There are 4 ways to turn a row about zero (a turn may also mirror it). The second row of each pair is the first, turned, with some noise. The first 40 pairs use one turn. New pairs use 3 turns, one after the other, and a turn may come again.
Some pairs, each with its turns in order after it:
[-0.86 -3.20 -1.76  2.97 -1.40  0.12 -0.53 -3.16 -3.40]
[ 0.49  3.01 -3.15  0.95  2.46 -4.15 -0.97  0.06  0.77] -> N

[ 2.70  0.57 -1.61  1.61  1.89  0.58 -2.58 -3.45  1.33]
[ 2.92 -1.58  0.20  0.60  0.72 -1.50  3.70  2.62 -1.72] -> E

[ 2.54 -0.04 -3.41 -2.04  3.45 -0.17 -1.10 -2.53  1.28]
[-1.80 -0.56  2.36 -1.07 -0.38  3.23 -1.23  3.96  1.89] -> U

[-2.48 -0.39  2.03  1.68  1.96  0.12 -1.91  0.10 -3.38]
[-0.28 -3.13  2.66  3.31  0.18  0.11 -0.50  1.92  0.17] -> Z

[ 0.53  0.15  2.45  1.82  0.42 -2.57  3.53 -2.34 -0.39]
[ 0.97  2.55  2.09  0.43 -1.56 -1.50 -2.22  3.82 -0.96] -> N

[ 0.60 -3.37 -2.57 -1.34  0.82  2.24 -1.07  0.94 -3.40]
[ 1.27 -0.43  3.69 -1.37 -3.68 -1.95 -1.86  0.49  1.04] -> Z

[ 0.10 -1.93  1.54 -0.72  2.89  1.17 -0.21 -0.56  0.22]
[ 0.26 -1.29 -0.29 -1.55 -2.44 -2.57  0.90  0.01  0.18] -> N

[ 1.10  2.62 -0.27  3.49  3.52  1.71  0.11  3.48 -1.83]
[ 3.26  0.93 -0.62  0.52 -1.14  1.27  5.35  1.08 -2.08] -> N

[-0.03  0.96  1.43 -0.64  2.59 -0.03 -1.16 -2.22 -2.62]
[ 1.98  0.54 -0.73 -3.17 -0.49 -1.77 -0.63 -0.18 -1.81] -> N

[-1.75 -0.50 -2.69 -1.06 -0.03  3.35  0.76 -2.11 -1.66]
[-0.76  1.87  1.15  1.60  2.21  1.55 -3.74 -0.53  0.17] -> U

[-1.06  3.28 -2.58  2.86 -1.13 -3.21  2.29 -3.48 -0.70]
[ 1.48  2.02  0.78  0.52 -6.27  0.99 -2.34 -1.37  1.36] -> U

[-2.09  0.88 -3.25 -0.31 -1.02  0.16 -3.49  1.17  0.75]
[-0.15 -0.76 -4.75 -2.17  0.49 -1.06  0.84  0.26 -1.16] -> E

[-1.12  3.07 -3.15 -3.39  2.23  0.96  1.19  2.07 -2.17]
[ 0.26  1.23 -3.83  1.92  1.03  2.03 -3.10  3.49  1.23] -> U

[ 0.49  2.03 -0.56 -2.42  1.88 -3.16 -2.92 -1.05 -2.47]
[ 0.98  1.37 -0.84 -1.78  4.19  0.33  3.04  0.48  2.30] -> E

[-3.18  1.20  0.02 -1.09  2.33  1.74 -1.49  3.44 -2.59]
[ 2.03 -4.00  2.35  0.62 -2.48  1.50  1.85  2.32 -0.08] -> Z

[-0.12  1.84 -1.56 -1.57  0.85  0.15  0.93  1.76  0.90]
[-0.38 -0.62 -1.58  0.74  2.01  0.99 -1.64  1.23  0.15] -> E

[-0.04 -2.81  0.17 -0.01  0.45  1.63 -1.18  2.18 -1.06]
[ 2.17 -0.22  3.15 -0.20 -1.23  0.89 -1.19 -0.23  0.18] -> Z

[-0.91  1.61  0.18  0.06 -0.15 -0.31  2.92  0.97  2.97]
[-1.78  0.19  2.48  0.04 -0.48  2.25  0.70  2.50  0.76] -> N

[ 0.42 -0.37  0.37  2.60  0.31 -1.14  0.59  3.50  0.12]
[ 0.18  1.27  0.72  3.14 -1.78  0.46  1.98 -0.01 -0.90] -> N

[ 3.02 -2.25  3.26 -1.94  2.09  1.02 -1.18 -3.40  0.52]
[-4.81  2.93  3.20 -0.43  0.51  1.44 -1.22  0.84  0.89] -> Z

[ 3.18 -1.00 -0.29 -3.43  2.23 -0.97  3.09 -2.08 -2.50]
[ 1.77  3.02  3.20  2.52  2.95 -1.68 -1.27  1.19  2.56] -> E

[-0.28 -3.30  1.32  0.44 -0.17 -2.82  0.59 -2.84  2.65]
[-1.45  1.55  1.38  0.27 -2.41 -2.49 -3.27  0.08  2.71] -> N

[ 3.24 -2.16  3.31  3.41  2.91  1.26  1.51  1.94  1.96]
[ 0.49  1.29  1.76 -0.60  2.64  3.76 -4.58  0.43 -3.29] -> Z

[-0.40  1.52 -2.67  1.09  0.58 -0.26 -1.81 -1.41 -2.60]
[ 1.85  2.24 -2.78 -1.40  1.72  0.69  0.11 -1.21 -0.50] -> N

[-2.08 -0.38  1.52  1.24 -0.15 -3.33 -2.87  2.15  2.68]
[-2.17 -0.25 -0.54 -4.90 -1.07  2.61  1.49  1.48 -1.12] -> E

[ 2.92  1.27 -0.87  2.91 -0.25 -3.30  3.18 -0.19 -0.51]
[-0.82 -0.74 -4.42  0.00  0.92 -1.17 -3.82 -1.01 -1.81] -> Z

[ 1.15  3.01 -1.71  1.99 -0.20 -2.50 -1.02 -2.42 -2.42]
[ 2.94 -1.68 -0.81 -0.35  0.60 -0.25  2.90  0.15  3.92] -> E

[ 2.60 -3.15 -2.54  2.24  2.00  2.18 -1.48 -1.32  2.26]
[ 0.98  0.05 -0.14  1.65 -2.10 -3.06  1.88  3.83 -3.10] -> E

[-0.68  2.26  1.29 -3.44 -2.85  1.17 -0.02 -0.78  2.66]
[-1.06  1.03 -0.76 -2.12  1.04  1.56  4.27 -2.10  1.84] -> Z

[-3.37  1.83  2.13  2.35  2.99  2.51 -2.85  1.47 -1.69]
[-4.82 -2.38 -1.18  1.02  0.87  0.88  4.08 -2.25 -1.08] -> E

[ 3.33 -0.93  1.65 -1.96  1.74 -3.39 -1.58 -1.20  0.03]
[-3.92  2.23 -0.42  1.43 -2.26  2.11 -1.95 -0.01  0.27] -> Z

[-1.14  0.58 -1.29 -3.37 -2.57  1.18 -2.22  2.74 -2.20]
[ 2.13  3.25 -1.49  1.94  3.56 -1.47  0.53  2.15  0.42] -> U

[-0.16  2.53 -3.38 -2.92 -2.63  0.53 -0.96  0.61  1.07]
[-0.14  4.89 -0.64 -0.40  0.33 -1.19 -0.98  3.14  1.20] -> U

[ 1.25 -0.79  2.93 -0.07  1.71  0.04  0.22  3.22 -2.53]
[ 1.39 -2.85 -2.67  0.23  2.08  1.25  2.35 -0.70 -0.90] -> U

[ 2.97  2.12  0.71  0.07  3.31  2.10  0.26 -0.23  1.71]
[-3.34 -0.89 -1.03 -1.98 -0.36  3.12  0.41  1.61 -1.76] -> U

[ 1.10  2.61  0.47 -0.58  3.01  2.19  2.01  2.43 -2.28]
[ 1.76 -1.76 -0.97 -1.16 -0.80  1.20  3.23  2.60 -3.47] -> N

[ 0.45 -2.44 -3.11  1.92  1.11 -3.52 -0.75  2.35 -1.89]
[ 2.29  0.20 -1.38  2.79 -3.58 -1.37 -3.69  0.50 -0.76] -> Z

[-0.49  0.62  0.56 -1.17 -3.52 -2.05  0.34  1.83  0.61]
[ 0.71  1.05 -1.03 -2.52 -0.74  2.46 -2.05 -1.00  0.90] -> E

[-1.32 -2.85 -3.17  1.78  2.35 -2.29  2.85 -0.34  1.24]
[-1.07 -2.93  0.46  0.52 -1.67 -0.31 -2.56 -1.53  4.64] -> U

[-0.77 -0.27  2.36 -0.56  2.04 -0.16 -3.27  2.89 -1.97]
[ 0.80 -2.28 -1.40  3.21  1.95 -0.02  3.17  1.55 -1.11] -> U

New pairs. What belongs after each?
[-3.42 -0.12  3.15  3.21  0.85 -1.35  3.15  3.28  1.50]
[-2.06 -1.49 -1.76  5.58 -0.30  0.26 -2.38  3.13 -0.57] -> E U Z

[ 0.28  2.01 -1.35 -2.47 -0.85 -0.97 -2.15 -2.88  0.96]
[ 1.88  1.16 -2.37 -1.16 -1.64  0.00  0.04  1.59 -3.44] -> N E N

[ 1.43 -1.43 -0.30 -0.02  3.24 -1.24  0.79 -2.76  1.51]
[ 1.09 -1.78 -1.05 -0.08  1.82 -1.75  2.72 -1.48  2.30] -> E Z N

[ 1.94 -2.52 -3.08  2.37 -2.37  2.55  0.56 -2.02  3.44]
[-0.46  1.78  0.05  4.11  0.76 -3.51 -2.81 -2.43  2.63] -> Z Z U

[-1.15  0.56 -1.67 -0.21  0.69  3.51 -0.62 -0.69 -1.31]
[ 0.02 -1.10 -0.99 -2.24 -0.69 -3.27  0.26  0.23  1.70] -> E E U

[ 1.56  1.67 -3.36 -2.90  0.08 -0.30  0.15  3.27  2.64]
[ 4.60  0.89 -1.54  0.13 -0.41  1.84 -0.87 -1.88  3.10] -> Z E N

[ 3.38  3.24 -1.51  3.28  2.80 -2.92  1.24  2.89 -1.82]
[-4.58 -2.01 -0.51 -2.30 -3.29  2.81  1.46 -1.11 -3.04] -> Z U U

[ 3.41 -1.05 -1.94 -0.89  2.93 -0.67  1.99 -2.27  0.57]
[-0.28 -0.04 -1.16  1.01  2.25 -1.32  2.84 -2.57  3.23] -> U E E

[ 2.42  0.93  2.10  0.33  0.09 -0.57 -1.28  1.84 -1.80]
[-1.11 -1.44 -2.04 -1.47 -2.21 -0.51 -0.11  0.71 -1.89] -> E Z N

[-2.34  0.96 -1.26 -2.68 -1.57  0.64  0.11 -0.99 -2.15]
[-2.67 -0.42 -2.61 -1.70  1.43  1.48 -1.92  0.56 -0.55] -> N N N

[ 1.05 -2.87  0.76  3.02 -1.57  1.65  1.85  2.28  0.14]
[ 0.34 -2.89 -0.44  1.04 -1.89  4.13  0.32 -1.04  1.25] -> N N E

[ 1.16  1.51 -1.13 -1.15 -2.39  2.22 -2.12  2.70  3.32]
[-3.35  2.20  0.93  2.03  1.62  0.67 -1.83 -0.30 -3.54] -> Z E Z

[ 2.62 -1.49 -0.48 -2.06 -0.11 -3.21 -0.58 -3.10  2.61]
[ 0.98  0.20  1.90 -2.89 -0.87 -2.53 -1.58  0.16  4.43] -> N N N

[ 0.65 -2.80  3.49 -3.02 -1.86 -0.95  1.33  0.40 -1.12]
[ 0.36  0.63  3.78  3.57  0.96 -2.80  0.50  0.29 -0.45] -> E E E

[-2.37  1.99 -3.08 -1.12 -0.28  2.86 -1.99 -0.24  2.35]
[-2.02  0.58 -1.08 -1.04 -0.86 -1.17  1.47 -5.01 -1.05] -> N U N

[ 1.31  1.73 -1.93  2.66 -0.07  1.55  1.06  3.17 -0.20]
[ 2.78 -3.52  0.40 -0.76 -2.26 -0.59  1.53  1.31  0.93] -> Z U N

[ 0.23 -3.53  2.99 -1.13  0.74  1.85  1.38 -3.26 -2.27]
[ 3.29 -2.27 -1.54  1.82  0.15 -1.42  0.10 -2.63  3.50] -> Z U U

[ 0.83  0.69  2.46 -0.83  0.10 -0.89 -1.68  3.45 -1.26]
[-1.88  0.44 -0.75  0.54 -1.52 -2.15  3.35 -0.30  1.12] -> U E U

[ 0.98  1.47  2.20 -1.36  3.51  0.58  0.24 -3.09  2.73]
[ 0.62 -3.34 -0.16 -2.61  0.39  0.06 -0.50  2.39  3.68] -> Z N Z

[ 3.27 -0.34  0.80 -0.79 -0.28  3.06  1.85 -0.50  1.61]
[-1.26  0.47  0.34 -0.80 -1.32  1.91 -4.12 -0.27 -1.47] -> U Z E

[ 2.37  1.29  2.73  1.64  1.58 -0.83  0.51  0.40 -0.46]
[-1.22 -0.46 -0.19 -2.10  2.23 -0.52  1.11 -2.05 -2.04] -> N E Z

[-0.51 -2.47  1.11 -1.19 -0.64  0.24  2.95  0.52  0.20]
[-2.71 -0.35  0.34  0.24 -0.93  0.52  1.62 -0.33 -2.38] -> Z U N

[-0.36  2.21  2.66  1.03 -0.94 -0.37 -2.28  2.23  2.33]
[-2.77  0.67  2.23 -0.82 -0.75 -3.19  1.34  2.21  0.34] -> U E U

[-1.20 -0.42  3.48 -1.44  2.39 -2.06 -2.22 -0.97 -2.26]
[-2.61  1.14  3.58  3.25 -1.13  0.34  1.10 -1.64 -0.57] -> U Z Z

[-3.41 -1.22  1.38 -0.76  2.88  2.13  1.93 -0.56  0.28]
[ 0.13 -1.13 -0.45  2.80  2.53  1.54 -1.78 -2.54 -2.21] -> U Z Z

[-2.90 -0.20  1.89 -2.67  1.03  0.41 -2.75  2.22 -2.13]
[ 2.51 -1.91  1.86  0.96 -1.50  0.37 -3.90  2.04 -0.20] -> Z U U

[ 1.66  0.19 -1.23  2.47 -3.25 -1.13 -3.49  1.90  0.15]
[-3.61 -1.14  2.56 -1.14  2.41  0.10  0.50 -2.88  0.46] -> Z U Z

[-3.50 -2.03  0.53 -1.06  2.76 -3.50 -0.53  1.54 -0.43]
[ 0.10  1.28 -2.86 -1.32 -0.82  3.50 -3.14 -2.43  0.97] -> U E E

[ 0.42 -3.41 -1.75 -2.22 -0.62 -2.63  3.14  0.71  0.54]
[-1.50 -1.38  1.76  0.53  2.30 -1.46 -1.88 -2.05  3.98] -> U N N

[ 1.27  1.47  1.25 -0.30  2.41 -1.95  1.91 -3.52  1.65]
[ 0.07  0.48 -0.63  1.43  1.28 -0.20 -2.83 -3.77  2.53] -> E N Z

[ 1.34  2.89  1.66 -2.16  1.09  0.93  1.03  1.40 -1.26]
[-0.81 -1.76 -0.17  2.48  0.54 -0.21 -3.39 -1.16 -1.03] -> U Z N

[-2.47  2.65 -1.98 -2.84  2.47  1.19 -2.87  2.74  0.57]
[-4.40  2.64 -1.96 -2.09  1.92 -1.02 -1.22  2.65 -0.32] -> N N E

[ 2.41 -1.29 -1.03 -1.81 -0.67 -1.55  3.19 -2.42 -0.89]
[-1.80  1.04  2.16  1.11  0.81 -0.82 -2.85  1.95 -2.97] -> Z N U

[ 2.45  0.91 -1.98  3.32  2.30  1.01 -1.43 -0.82  2.23]
[ 3.23 -2.02 -1.26  3.32  0.58 -0.58  1.72 -2.04 -0.45] -> N E N

[-0.10  0.77 -2.88 -1.27 -1.47 -2.76  3.14  2.54 -3.29]
[-3.29 -1.91 -1.19 -3.23 -0.14  2.90 -2.80 -1.38  1.20] -> E U E

[-1.93  0.88  2.52 -2.73 -1.73  1.57 -3.26  1.05  2.59]
[ 2.67  3.79 -1.77  2.47 -0.19  2.41 -0.53 -1.69 -1.24] -> U N U

[-1.63  3.41  1.15  2.07 -0.05  1.11  2.82 -2.16 -2.10]
[-1.43 -2.28 -0.68  1.47 -0.19  2.26 -1.57 -2.69  3.54] -> E E Z

[ 0.66  0.71 -2.83  2.82 -2.95 -0.08  0.63  0.96  3.18]
[ 1.88  2.25 -4.30  2.03  1.22 -0.09  0.92  1.41 -1.12] -> Z N E

[-1.43 -1.99  3.42 -0.98  2.91  2.87 -0.91 -2.28  3.41]
[-3.14  0.36  0.62 -2.46 -3.62 -0.76  1.09  0.81 -4.38] -> E Z E

[-2.03  3.50 -2.54  0.23  2.65 -2.57 -2.81 -3.18 -2.93]
[-1.58  0.30  3.82 -2.38 -1.05  3.09  4.02  0.19  3.84] -> Z Z U

[-0.35 -1.06 -0.87  2.93 -0.96 -2.40  3.12 -1.37 -1.86]
[-2.15 -2.13  2.47 -1.23 -0.65 -0.87  2.87  2.52  0.21] -> U N U

